There are 3 ways to turn a row about zero (a turn may also mirror it). The second row of each pair is the first, turned, with some noise. The first 27 pairs use one turn. New pairs use 2 turns, one after the other, and a turn may come again.
In the rows, 128 means zero.
Known pairs, each followed by its turns in order:
[151 103  92 159 117 119 129 146]
[105 117 109 125 176 110 130 145] => tid

[ 89  92 167 126 125 125 136  95]
[126 149  97 160  77 134 145 144] => tid

[135 116  91  86 114 157 175 143]
[123 121  77 124 149 143 114 187] => Puda

[178 173  97 133 102 149  86  94]
[123 129 137 118  98 130  38 114] => Puda

[146 159 164 114 117  91 173  85]
[ 82 156 148 128 180 168 147 148] => zusop

[144 152 172 168 173 151 123 110]
[154 123 138 180 139 142 133 185] => zusop

[101 101 127 176 109 162 156 168]
[121 148  84 167  72 129 106 117] => zusop

[148  89  93 174 176 176 103 129]
[ 95 155 104 122 190 185 105 153] => tid

[108 165 103 103 155 135 125  95]
[144 132 111  84 158 117 131 167] => zusop

[169  93 162 124 104 168 163  83]
[ 93 115 118 180  94  87 113 175] => Puda

[155 147  84 159 104 139 164 161]
[ 94 139 125  67 121 140 112 167] => Puda

[157 124  88 164 131 132  90 161]
[175 122 128 148 104  98 160  96] => zusop

[126 174 109 171 113 178 160 117]
[144  96 116 162 166 162 130  73] => tid

[173 128 132 158 139 152 109 127]
[155 141 114 122 174 147 106 140] => tid

[167 137 132 110 156  92 146  81]
[113 152  79 140 106  89 116  92] => Puda

[127 170 148 157  78 122 156 150]
[ 62 110 159  99 149 131 125 125] => Puda

[169 114  87 179 111 159  79  85]
[158 137 168 109  68  98  66 148] => Puda

[147 126 158 178  98  83  76 121]
[123  94 177 105  85 102 136  76] => Puda

[134 119 100 156 172 178 111 113]
[107 141 114 126 164 191 107 132] => tid

[144  91  85 170 145 134 147 152]
[143 157 127  84  95 123 150 172] => Puda

[ 87 124 121  83 142  80  96  78]
[134  84 119  70 187 146 109 120] => zusop

[173 139 128 136 133  91 101  92]
[158 123 164 130 170 149 162 116] => zusop

[104  79  92 139  92  91 104  90]
[ 89 101  61 106 104 103 125 153] => tid

[172 157 175 147 105 124 158 180]
[ 76 138 155 184 104 123 174 134] => zusop

[164 173 144 137  79 124 104  93]
[193  98 102 107 130 110 102 105] => tid

[ 77 167  77 128 105 138 174  91]
[120 182  62  76 138 144 137 149] => zusop

[ 91 165 123  78  77 142 170  93]
[131  74 139 167  68 115 113  76] => tid

New pairs, each followed by its turns in order:
[ 91  99 141 111 120 165 123 137]
[113 145 102 104 118  95  97 113] => zusop tid

[134 112 134 106 115  86 101 167]
[146 121 122 152 138  71 152 129] => zusop Puda

[160  96  88 161 155 151  87 167]
[103 153 180  89 108 180 132 108] => tid tid

[123 156 157  99 141 168 138  77]
[122 184 175 123 142 109 118  99] => zusop tid

[ 88 118 107 119 123 139  80 108]
[ 99 108 115 112  96 125  93  91] => tid tid

[100 110 149  94 132 116 107 146]
[104  99 136 118 159 129 114 105] => tid Puda

[166 162  89 161 111 175 141  86]
[152  88 164 118 142 175 119  70] => Puda Puda

[135 139  98 180  79 172 128  93]
[118 188 155 104  84 125 175 155] => zusop zusop

[119 144 104 131 169  97 107 179]
[137 137 175 152  71 138 138 122] => tid tid

[139  76 144  92 180 146 170  92]
[127 185 112 145 180 106 141  73] => tid tid

[ 83 176 143 112 141 176 166 119]
[ 81 146 168 102 146  89 133  81] => zusop tid

[145 131  85 145 166 143 100 141]
[155  99 138 111 156 103 136 172] => zusop tid

[122 127 175  96 163 147 165  81]
[122 200 154  94 140 140 129  99] => zusop tid

[145 140  99  92 104 116  84 100]
[183 109 164 111 130 139 127  97] => Puda zusop

[145 108 124 124 170  85 174  95]
[119 159  91 100 170 121 171 107] => Puda zusop

[103  92  76 106 151  96 160 179]
[110  80 106  61  85 140 146 152] => zusop tid

[120 103 156 152 117 165  78 172]
[100 138 162 169  78 157 103 141] => Puda zusop

[177 144  78 135  97 136 136  98]
[ 94 162 157 117 148 130 162 177] => zusop zusop

[124 174 180 132 165 120  93 141]
[187 105 169 151 122 130  90 120] => tid tid

[121  89  85 180  77 142 146  79]
[106 144 133 139 122 137  25 143] => zusop Puda

[ 98 139  96  80 144  83 116  82]
[ 89 116 143  91  80 145  93  92] => tid zusop

[115 105 174 127  85  98  87 173]
[103 140  58 179  96 125 122 142] => zusop tid

[166  87  94 168 173 120  90 144]
[181 103  97 109 163 134 133 192] => zusop tid

[101 136  80 110 128 133 126  80]
[ 85 143  88 144 108 117  94 121] => tid tid

[ 85 136 130  92  92 109  90 103]
[167 107  90 170 143 137 124 168] => zusop Puda

[170 147 176 149 121 150 145 139]
[113 146  93 147 105 120 153  78] => Puda tid

[155 123 128 126 141  84  84 147]
[137  93 102 153 110 118  83 140] => Puda tid

[144  91  88 119 117  97 119 142]
[106  87 102 121 143 102 115 103] => tid zusop

[123 156 141 163 116 107 170 120]
[125 105 126 168 150 134 140 167] => tid tid

[ 89  95 166 154 105 144 132  94]
[ 98 112 123 194 155 142 124 111] => Puda zusop

[ 87  91 140 169 172 138 157 141]
[168 140 168  76  97 130 109 119] => zusop Puda

[166 124  91  84 141 175 160 171]
[152 128 141  95 136 197 101 178] => Puda Puda

[129  79 172 164  83 137  78 138]
[132 158 104  59 136 141  80  91] => tid Puda

[137 148 100  93 126 113 138 107]
[147  87 132 149 116 120 150 137] => tid Puda

[123  83 106  96  88 106 171 116]
[146 103 122  69 149 152 127 177] => zusop zusop

[133 167 123 132 107 152  87  80]
[161 166  91  81 115 136 118 136] => Puda tid

[100 107 115 153 141 145  81 180]
[148 149 142 124 126 155 131  53] => zusop zusop

[102  98 161 111 106 177 146 139]
[156 130  91 143 125 169 176 136] => tid zusop

[142  82  81 174 151 179  96 106]
[160 148 200 136 124 139 193 113] => zusop zusop

